The first 5 rows are patterns. Each new row is the sum of 2 different patterns, raised or lowered, with some noise. Before adding, each is slid sideways (what falls off one end comes back at the other) and multiplied by a number that may be negative. Names go in the order of the patterns.
Known rows, each followed by the names of its patterns:
[ 17  -3   1  16  17   7   3  11  -9   7  -9   2  -9   1  -2   2   5  -8
 -16   2   3  11   3  -4 -12   7   8 -17] -> fofad
[ 11  -5   1   1  -3   4 -16   3  -7  13  -9   4   8   3  14 -17   4 -11
   0   6   3  -4   9  -3  -6   5  14 -12] -> fogu
[ -7  -3   3   3 -15   2   4  -7  -7  -9   0   4   2   1  -9   7   4   6
  -8   5 -27  14  -3  15  12   6  11  22] -> siz
[ 10  -9   3   3 -16  -7   4  -4 -13 -18  12   6  -7 -16   5   0   2  -1
  -2   6  21  -2  -6  -7  -5  12  -3  16] -> rus
[-10  -4   6  -1  20   5  11 -11   8  11   4  -4  -3 -26  13   2   8 -12
  15   1   7  -2 -11  -4  -5  15  -2   0] -> funel

New rows. What belongs after each?
[-17  -7  -3 -18   7 -15 -10 -11  -6   0 -32  -5 -10   9 -16 -16 -16 -11
 -18 -17 -26 -14 -18   4 -16 -17 -10 -27] -> fogu rus
[-3 -6 23 -4 25 -2 19 19 24 12  2 13 -2 22 -1 10 -6  6  9  9 27  7  3  2
 17 25 13  2] -> fofad funel
[  3  -3   9  13 -10 -14  11   0   3   0   0   3  -5   9 -13   7  -7  11
   1 -13  -1 -19   8   3   7  -1   3   1] -> fogu rus
[-15  -2 -21  -2 -10  -6  -9 -14  11 -15  -8 -23  -2   0  -3  -9   0  -5
   2  -4  -1 -18  -1  -3  -7   6  -3  -9] -> fogu rus
[-34  33   9  17   8  17  21  33   1   3  13  28 -10   3   4  -4  11  -5
  20  19   0  10   1   0   5  18  -5   2] -> siz rus
[  6 -12 -10 -13  -7  -3   0 -23  -4  -7  -1 -12  -8 -12  -3   4   1  -4
  -9  -8  -3  -2  19  -3   2 -20   0   5] -> fofad funel
[ 13   0   8   8  -3  -5  -2   6   1  13  10   2   2  14  15  30   1   6
   2  16   5   2   2   7  21  10  26 -10] -> siz funel
[-11 -16 -12   2  15  19 -25 -15 -17  16 -23   6  -3 -12   8   1 -14 -26
  -1  -8  -7 -17  -2   1 -31 -23 -12   7] -> rus funel
[-10  -6  10  -8  17  14 -11  -1  -4 -18  -6   9  -8 -18  -8   1   5  -9
 -26  -6  -4  -1  -8   1   0  23  -4  -2] -> fofad rus
[16 19  8 19 26 22 11 11 17 18 27 33 -1 29  2 12 25 12 19 16 27 10 32 20
 34 17 19 34] -> fogu rus
[-11  19   9  14  12  -4  27  -7  17   1  18   4   7   3  16  18  31 -10
  18  -3  27  -2  11   7  11  33  14  23] -> fogu funel
[  1  -4 -19  -1   3  -2  -5  17   0   7   6  13   7   4   0  -2   6  19
  -4  -1  -8   7   3  26  -9  -1   3 -14] -> fofad siz
[ 11  -4 -10 -16   9 -13  -2 -13  -9   0  -3   4 -24  -8 -11   8  -8  10
 -19 -19 -23 -25  -4 -20 -32  -5   0  -6] -> siz funel
[-15   2  -9 -20  -3   0 -11 -14 -11   3 -16  23 -20   8 -19  11  -9  -2
   3 -18  11 -11   1 -10   0  -7  14  -3] -> fogu funel
[-3  4 30  4 11 14  4  7 14  0 15 27  4 -6 20 -2 22  8 19 19  2 26 10  9
 -6 21  4 -4] -> fogu rus
[  9  22   6   8  -5  -5  10  -1  23  22 -10   1  15 -22  -1   6 -10 -19
 -17  13   4   2 -15  15   3  11   3   3] -> fofad rus
[ 1  3 -5 18  1 -3  7  5 16 10  8 -4 -1  9 10 17 -5  9 -6  3  5  6  1 -9
  4 12 12 25] -> fogu funel
[ 25  11  -6   9  -7 -10 -16   0 -13  -8 -16   9   7 -14 -26   5   2  10
   0  -5  -7  20   5 -21   7  -8   8   9] -> fofad rus
[-11  -1  20  -3  35  13  10  12  21  -6   7  11   2   6  10  21  15  -6
  -8  20  24   7   3  24   1  33   8  -9] -> fofad rus
[-21  -6   0  -5   0 -30 -17  -7   3   1 -11 -11 -36 -10 -13 -10  -3 -20
 -10   3   4  19 -19  -3 -24   6 -29  -9] -> fofad funel
[ 23  18  14   2  19 -17  20  -1  20  12  12  15  24   3   2   2  13  -3
  14  12   2  -4   3  12   1  17   7   2] -> fofad siz
[ 9 12 -5 29 16 34 18  5 29 41 21 18 15  7  9 25  2 27  8 10 32 35 24 20
 21 14 25 12] -> fofad siz
[14 12  8 12  4  1 18 -2 -1  8 12 16  9 13  8  4 -4 19  4  2 16  4 18  8
 23 17  0  3] -> fogu rus
[ -3  14  14   2   1  -4   0 -13 -12  -5  -7 -12 -19 -16   9   2  -5 -19
   7   0   2 -11   2 -20  24  -7   6   3] -> siz rus
[ 45  -5  25  12  13   1  12 -10   7  25  12   4 -16  24  16  14   2  10
  11  -5   7   0  26  20  -2   1   6   9] -> rus funel
[  5   3  15  29  10   1  -2   1  18   8  16  12  -6  15   7   7  -8  11
  -5 -12 -12  12   0   4  -6  11   4  17] -> siz rus
[  7   9  -9 -11  -1   0 -12   3 -19  -3   9  11   4  -9   3 -20  -6  -1
  -4 -11   9  -1  -4   2   0  -1  -9  -4] -> fofad rus
[ -3  15 -14  22 -23   2 -24 -10  -7  -7 -12  -6 -16  -3   0  18   0 -10
 -10  10  11 -20  11  -7  -3  21   8   2] -> fofad siz
[-13 -13 -10  -8 -25  -7 -12 -19 -18 -22  -8 -30   6 -30  -1 -30 -19 -13
 -21 -19 -23 -12 -25 -17  -1 -13 -20  -5] -> fogu siz
[-2 -8 10  1 11  2  6 -7 24  1 -6  7 -5 -1  7  1 13  7 10 -4 16 -2  2  1
 10  7  4  5] -> fofad siz
[-19 -25  -9   1  -5  33 -18   3 -10  19 -16   0  -9  -2  17  17   2 -17
  -8  -3  12  14 -11  -7  -5 -20  -9  10] -> fofad funel
[-17  21  -5  16  13   8  13  15  12   1  11  -1   2   2   3  -1  -7  11
   2  15   4   1  -2  11   3  10   4   6] -> fogu siz
[ 13 -11   1 -10  -5 -13  -8 -14  -1   3 -11 -25   2 -21   2 -14 -14  -9
  -7   4   6 -12 -19 -10 -22 -21 -19 -38] -> fogu siz
[12  7 13 -7  2 16 21  9 36 21  7 15 28 26  4 11 19 22 14  7 14 12 14 10
 -9 23 18 23] -> fogu rus
[  8  -9  22  -4  15 -14 -14  10 -17 -14  10  -4  -8  -2  14  -5   7   5
  18  10  10   1   3   2   7   4  13  -2] -> fofad siz
[-16 -12   6 -11  -5 -10 -22   1  -8   7 -15   5 -15   3 -10 -20 -12 -18
  10 -12   0 -12 -14  -6  -5  -1  -3   2] -> fogu funel
[-17 -14 -10 -12   4  19 -16  -6  -4   7 -18   0  -7   4   7  -1   1 -15
   2  -7   4  -4  -3  -5  -7 -14 -12  -1] -> siz funel
